The rows of a group lie close to one hidden flat surface of 11 dimensions, which passes through zero. Surfaces can cross.
In the rows, zero is written as 128.
Some rows, each with its group after it:
[129 138 123 122 141 136 127  87 105 113 188  56 116 127 106] | V
[ 90 140  96 121 116  57 137  91 145 162 142 159 120  89  92] | N
[136 154 134 139  93 130 187 124 174 115  80 130 126 159  93] | Y
[133 121 114 151 137 141  84 177  60 126 167 139 119 119 142] | L
[144  88 145 122 129 136 123 198 135 104  83  60 116 106 113] | Y
[143 151 137 105 138 147 152 103  77  84 131 170  89 184 146] | N
[160 138 129  86 128  98 226 102 148 149  89  99 128  98 149] | Q
[ 83  89 116 142 132 122 118 163 103  82 100 144 107 176 109] | Y
[128 144 146 126 131  99 135 142  78  73 120  95  99 103  87] | Y
[ 87 112 107 164 168 106 153  94  82  97 119 193 109 115 147] | Y
[183 128 101  95 116 171 154 163 119 185 121  66 127 115  95] | T
[130 168 133 128 130 124 166  69  95 125 110 213 126 117 119] | H
[178 146 185 125 145 148 138 180  88  67 123 141  94 141 140] | H
[110  94 120 123 114 112 137 143 122 155  69 175 153 107 142] | Q
[ 85 103 143 160 137 127 105 151 102 122 145 199 170 181 147] | Y
[ 96 154 106 127 171  80 155  88 116 141 181 145 120 133  85] | H
[159 142 151  99  96 148  77 135 100 177 125 173 166  90 143] | Y
[148 130 113 143  56 144 146 146 157 118  76 120 117 142 173] | H
[ 88 122 122 128 167 100 113  84  70 125 147 136 141  84  93] | Y
[127 108 131 160 152 178 130 118 120 139  92 153 164 115 123] | K
[177 135 112 109 140 174 139 193  81 166 113 126 141 147 126] | V
[137  85 139 202 149 176 132 186 140 105  86  89 144  94 130] | V
[ 77 109 124 113 109  78 134 110 136 160 117 184 157 129  93] | Q
[173 129 120  65 167 128 196 140  69 163 143 100 108 109  86] | Q
[113 112 130 129 107  73  86 144 164 145 139 104 125  57 136] | T
[114 153  85  79 157 101  90 167 146 119  45 114  99 143 116] | T
[120 100 162 151 128 142  93  98 137  85 106 139 115  86 146] | L
[116 132 100 112 115 115 199 107  83 158 121 174 167 183 174] | N
[150 160 149 178 117 151  89 157 103  77 142 157 104 127 162] | T
[144 114 139 156 147 130 127 161  99 121 105 126 131  61 143] | Y
[136 125 121 141 158 170 125  86 111 168 110 132 184  81 145] | K
[154 121 112 144 172 142 122 180 122  93  93 139  86 131 212] | L
[153 127 145 103 107 171 145 144 149 139 118  87 149 179  95] | T
[125  87 145 138 139 139 127 134 141 144  71 161 134  59  93] | K
[ 76  68 109  88 142 102 103  80 148 149 120 116 128 111 115] | V
[158 125 143  95 133 145 190 105  92 137  82 148 135 110 133] | V
[133 168 116 114  96 134 109 132  82 138 131 201 123 161 104] | H
[106  76 116 131 223 163  99 103  96 124 146 112 121  98 118] | N
[144 134 135 192 148 186  73 166 118 116 155 106 146 124 131] | L
[ 70  87 133 148  93 108  92 147 197 113  99 131 154 173 133] | Q
[ 82 114 113 141 137  71 128 102 123 112 172 139 117 132 172] | H
[130 133 146 187 174 156 130  88 135  86 134 145 109  84 124] | K
[149 150  98 112 141 162 172  96 122 160 153 159 127 191 156] | Y
[151 109 173 108 115 100 128 130 137 114 134  79 114  57 145] | L
[142 134  89  54  90 133 103 128  83 204 127 137 145 127 111] | H
[160 108 169 145 175 176 115 173  90 112 145 112 141 120 129] | K
[126 100 146 130  98 138 153 190 133 127  80 133 155 175 104] | V
[118 102  77 111 152 189 136 107 152 147 100  85 121 174  82] | T
[154 138 112 124 133 156 121  93 117 161 101 140 127  51 110] | Q
[154 177  62 107 125 111 185 133  92 171 162 113 102 145 116] | H
[152 127 150 110  56 145 121 123 116 156 140 158 140 126 112] | T
[128 126  87  75 159  99 125 132 133 178 137 142 113 127 153] | V
[166 141 140 168 131 142 142 141 112 147 118 120 143  37 130] | L
[121 138  85 124 157 116  67 139 103 186 180 124 149  91 140] | L
[134  81 157  92 165 160 162 104 163 124  97  62 153 150 141] | Q
[134 177 127 116  66 132  90 128 120 119 136 163 134 191 164] | Q
[139 136 145 147 151 109 136  85 152 120 160 134 118  75 194] | Y
[ 95 138 132 116  75  78 133 124 108 137 142 194 158 185 158] | N
[126 106 127  92 109 152 113  96 177 175 132 169 152 173 169] | Y
[151 182 115 102 116 119 168 119  83 156 131 188 138 151 127] | L
[154 161 189 121 103 101 162 140 162 109 122 121 135 121 107] | N
[105 150 120 126  93  79  73 116 118 124 165 169 105 111 138] | Q
[139 123 147 180 110 140 178 157 114  91 118  79 132 122 101] | V
[111  98 134 137 144  91 194 143 117 118 153 126 127 151 149] | T
[126 119 179 106 151 144 136 113  86  89 146 172 116 167  87] | Q
[147 137 152  57 112 114 108 150 113 103 135 125  80 166 107] | H
[130 156  85 128 155 115 183  87 140 139 149 113  84 117  76] | K
[131 175 132 114  99 121 116 107 103 117 161 155 130 178 147] | K
[111 121 104 168 128  83 191 145 163 171 105 122 164  81 117] | N
[139 147 103  34 117 100 142  84 107 161 166  97 104 149 129] | N
[144 134 137 144 139  77 224 179 149 109  73 118 120 112 147] | T
[113 110  99 103 164 136  92 155 169 180 131  86 164 157 129] | L
[108 129 103 103 115  71 137 156 131  96 163 106  67 184 141] | T
[166 192 109 165  79 134 156 104 124 100 130 129  68  86 104] | L
[ 86  90 129  96 170  87  93 103 123 154 181 100 146 101 123] | N
[ 95  91 147 126  97 125 100 139 186 119 121 157 142 191 147] | Y
[104 115 138 152 141 110 157 165 154 132 121 127 152 152  84] | H
[146 139 125 128 166 147 182  82  75  91 116 168  97 136 178] | Q
[121 109 171 147 148 129 164 153 151  86 130 109 132 171 105] | Q
[ 95  87  87 122 165 124 143 170 106 169 142 123 158 178 113] | L
[106 113 140 102 132 128  91 106 168  82 157  91  77 175  98] | K
[156 185 162 135  74 112 146 132 146 106 130 113 154 153 194] | K
[174 160 156 180 155 146 175 162 113 138 139 121 158  79 119] | K
[152 137 132 129 134 100 126 137 145 109 165  57  91  86 174] | N
[105 132  81 109 124  77  88 162 113 143 163 167  87 149 156] | V
[106 139  95 146 127  90 133 118  78 155 144 197 139 103 153] | N
[115 112 140  99 167  74 141 180  95 139 151 113 153 135 152] | T
[120 102 131 192 145 138 140 131  98  94 120 117 124  72 136] | V
[127 135  97  65 171 123 173 116 109 168 107 164 141 190 153] | L
[108  98 123 110  85 132  54 108 173 152  98 123 139  83 123] | H
[100 163 109 157  81 106  91  80 155  99 130 168 103 132 156] | K
[109  56  95 152 113 150 140 168 140 105  37 159  84 126 135] | T
[110  74 131 111 124 105 115 118 165  94  83 110  81  91 156] | V
[102 104 143 162 107 129 145 149 149 116  74 170 165 150 135] | K
[ 82  94 141 172 178 104  96 120 132 118 179 121 158 108 151] | N
[103 135 145 116 119 106  96 132 121 152 180 148 141 133  29] | Q
[164 187 116 169 112 132 165 154 102 135 139 144 129 113 122] | V
[125 114  84 174 124 162 147 141 155 102 102  94 101 161 163] | N
[ 79 108 116 201 138 114 109 116 149  93 170 117 138 148 183] | H
[133 194 135 161 123 147 110 124 138 159 133 151 194 131  86] | T
[138 116 138 120 165 163 118 116 157 139 152  63 135 124  80] | K
[105  78 106 157 180 108 106 179  95 136 162 108 131  98 162] | H
[113 121 146 152 131 155 114 108  55 105 174 165 140 156 107] | L
[161 141 124 142 106  92 152 186 106 125 116 128  98  73 155] | V

New rows, each followed by its group:
[154 133 145  87 139 141 144 116 132 172 138  74 184 128 147] | Q
[127 121 146 116 193 184  70 141 108 154 144  87 202 154 111] | T
[129 134 128 104 107 118 127 120 159 137 127 109  98 114  57] | Q
[107 142  63 124 124 159 112 116  86 134 135 170 118 214 148] | Q
[133 160 136 107 120 153  99  96 128 153 138 143 152 137  75] | H
[128 117 177 164  95 154 132 136 109 112  94 149 176 111 102] | V
[ 86 145 136 114 160  79 109  95 147  79  79 168 114 132 149] | T
[119 143 100 176 155 155  59 143 112 153 187  91 155 101 100] | Y
[124 127 107  83 102 161  58  96 138 181 121 109 180 139 162] | Q
[151 126 130  75 128  66 170 126 124 180 131  99 120  38 110] | Q
[123 104  95 160 187 172 192 120 188 146 130  48 149 164 108] | Y
[122 123 151 150 154  93 106 126 152  82 176  92  84  89 147] | K
[124 134  77 116 145 146 117  87  77 167 128 162 131 108 133] | K
[106  97 141  95  97 114 138  78 178 109  82 138 104 130 122] | T
[145 120  96 115 177 150 182 124  63 102  99 115  80 125 124] | Y
[132  82  99 130 149 150 159 156  88  89 115 102  65 147 135] | L
[101 129 173 106 107  56  96  74 163 131 172 159 143  93 172] | Y
[104 116 113 112 208 101 128 153 100 103  71 143 123 128 161] | T
[ 94  99 123 124 106 119 148 157  85 114 165 125 127 208  79] | L
[164 112 140  55 108 171 128  79 181 128  91 102  93 150 155] | Y
[111 115 108 177 133 116 180 177 136  88  76  99 108 134  82] | Y
[138 140 160 112 100 141 168 127 154 118  99 120 162 187 135] | K
[ 93  79 153 160 125  80 139 131 153 120 202  98 138 114 149] | T
[114  88 144 123 119 119  80 134 154 133 105 110 162 106 198] | Q
[ 71 102 100 152 143 100 113 131 191 141 129  93 148 139  95] | T
[118 141  90 107 121  96 135 122 114 196 147 124 179 124 166] | Q
[126 125 143 164 144 109 160 214  99 117 166 131 129 162  81] | Q
[ 97  85 126 182 181 132 123 127 145 107 136 104 144 115 165] | Q
[153 150 171 111  92 153  73 127 133 106 130 127 143 152 172] | Q
[104 116 114 127 122 105 161 130 126 146 133 199 136 182 160] | Y
[117 123 151 132 101  92 126 135 187 165 158 155 174 143 167] | Y
[108  41 132 162 127 139 110 216  68 149 122 122 163  93  96] | L
[144 140 144  67 164 162 165  65  97 139 152 118 139 173  94] | Q
[102  62 127 121  89 118  95 150 129 165 178 114 143 132 115] | T
[117 156 122 116 119 114 101 103 147 166 188 119 157 144 113] | Y
[112 144 141 157 143 135 169  79 153 117 122 136 174 157 168] | Q
[184 157 129 113 110 164 138 132 169 119 120  59  96 128 122] | Y
[146 125 152 166 108 134 140 145 152 122 119 120 135  89 138] | T
[139 169 154 143 126  72 127 147 104  65 189 102  80 120 157] | Y
[166 198 149 144 104  97 143 128 154 134 148 106 132  74 128] | T
[106  65 162 101 155 128  76  99 122 115 186  92 129 118 161] | T
[153 129 110 136 105 178 162 134 100 178 159 127 154 156  91] | T
[128 144 116 133 145 111 205  97 127 157 116 139 166 127 148] | Q
[133 178 110 159  62  98 102 137 145 164 177 113 158 109 154] | H
[139 139 166 121 152 138  97 128 131  94 142 134 131 157 180] | L
[159 177 120  81 152 115 176 110 114 127 137  95 107 151 128] | T
[123  94 150  64 143 140  74 152 108 133 106 146 115 137  69] | H
[178 137 135 101 143 159 129 147  88 100 134 109  71 125 139] | K
[118  60 119  88 147 136 136 150 158 146 107  91 127 157 148] | Y
[136 132 125  81 114 127  71 148 111 153 175 100 113 135  78] | Q
[ 64  95  94 169 141 137  43 107 146 127 156 111 163 149 176] | K
[136 114 107 100 111 141 129  57 161 135 112  75 122 108 198] | N
[167 108 137  59 127 139 143 113 119 120  83  91  96 105 171] | K
[134 134  94 128  62 113  60 153 105 164 149 161 101  73 122] | T
[123 108 139 161 140 188 153 153 146 129 113 117 178 199  93] | T
[111 121 136 134 128 152 140 138 156 144 154 141 174 228 127] | Y
[119 118 135 161 127 156 100 122 125 102 100 163 135 131 168] | Q
[114  83 137 124 152 132 158 107 160 143  84 107 164 106 143] | Q
[128 112  96 109 110 107 183 127 123 129 100 121 108 149 177] | N
[157 198 168 161 133 130 150 138 160  84  83 132 136 125 135] | T
[129 136 110 141  99 118  97 117 113 118 151 131 109 114 191] | H
[151 158  86 140  52 112 116 151 153 148 133 119  82  96 105] | T
[143 112 115 129  77 114 130 214 161 150 127  73 117 133 104] | T
[154 133 119 124  77 135 150 123 139 153  54 157 137  85 148] | N
[126 131  99  53 112 128 113  77 145 144 129  91 100 152 127] | Q
[115 106 134  98 170 114  65 133  85 168 214  95 149  97  95] | Q
[146  95 109  74 167 146 133 116 139  97  96  59  63 124 151] | T
[103 106 158 103 105 153  91  76 144 103  88 166 150 169 144] | K
[173 154 137  73 135 170 121  96 107 139 141  84 142 148 176] | Q
[159 136 143  98  93 116 166 188 143 144 111  95 126 147  81] | Q
[103 104 131 181 142 142 162 122 185 115 120 102 147 146 110] | T
[145 107 120  87 150 181 145  51 127 113 126  65  93 128  99] | L
[137 117 144 133  92 142 141 162 146 147  61 143 196 148 190] | Q
[114 112 102 140 112  94 124 162 171 145 130  63 141 120 159] | K
[139 149 110 173 127  97 120 187 111 141 192  86 121  91 126] | L
[145  73 116  62 130 147 128 138 156 185  95  93 138 117 141] | Y
[116 136 159 209 160 143 174 156 132 100 145 144 169 168 106] | Q
[122 106  98  76 128 110 166 131  84 198  94 161 175 130 149] | Q
[135 145 153 100 108 127 113 134  74 110 109 143 131 125  89] | Y
[138 146 139 126 117  99 179 188 138 139 157  96 137 166  74] | Q
[ 99  81 139 126  93 129 103 134  78 100  93 202 111 135 122] | L
[140 126 123 113 143 170 185 108 113 108  90 152  89 163  57] | Q
[140 131 138 147 134 153 117 155  97  86 129 138 106 154 147] | Y
[164 132 114 112 122 126 124 162 112  99 131 100  47 104 127] | Q
[ 98 149 120 122  94  94  63 117 121 144 169 162 141 136 137] | Q
[102  49 155  92 127 108  72 142 112 139 137 128 139  96 156] | T
[148 109 154 117 149 132 149 104 121 125  94 142 110  51 101] | Q
[108 131 136 154 122 105  71 123 152 155 163 122 157  71 101] | Q
[180 139 119 161 159 150 195 188  97 142 115  97 146 109 173] | Q
[126 115 139 134 128 151 182 139 139 135  71 129 164 154  87] | Y
[129 125 109  87 151 110 139 159  77 175 103 155 157 116 125] | T
[ 80 135 123 163 100  97 102  75 152 108 150 167 135 135 158] | H
[137 138 147 148 117 104  88 160 101 124 152 144 140  92 190] | Q
[131 118 154  81  80 119 149 144  77 104 130 115 120 181 101] | V
[ 89 138 142 170 131  72 165 124 149 114 159 153 137 135  94] | Q
[157 147 127 138 129 144 129 159 137 126 149  68 134 147 157] | Q
[132 104 198  84 153 167  74 125 114 107 146 119 155 166 107] | N
[126 117 149 110  68 173  96  88 169  91  70 142 123 174 163] | N
[163 178 114 105 186 130 145 149  93 147 120 101 145 119 129] | T
[147 133 173 106 134 131 174 124 134 150 119 120 169 124  84] | Q
[117 113 161 150 161 124 146 121 170  87 133  85 137 139 144] | T
[147 124 142 150 150 152 163  92 167  85  75 113  90  85 130] | N
[143 168 174  97  96 122 112 108 164 115 137 141 136 162 136] | V
[114 134 142  85 152 139 129  82 129 113 182  99 118 193  82] | Q
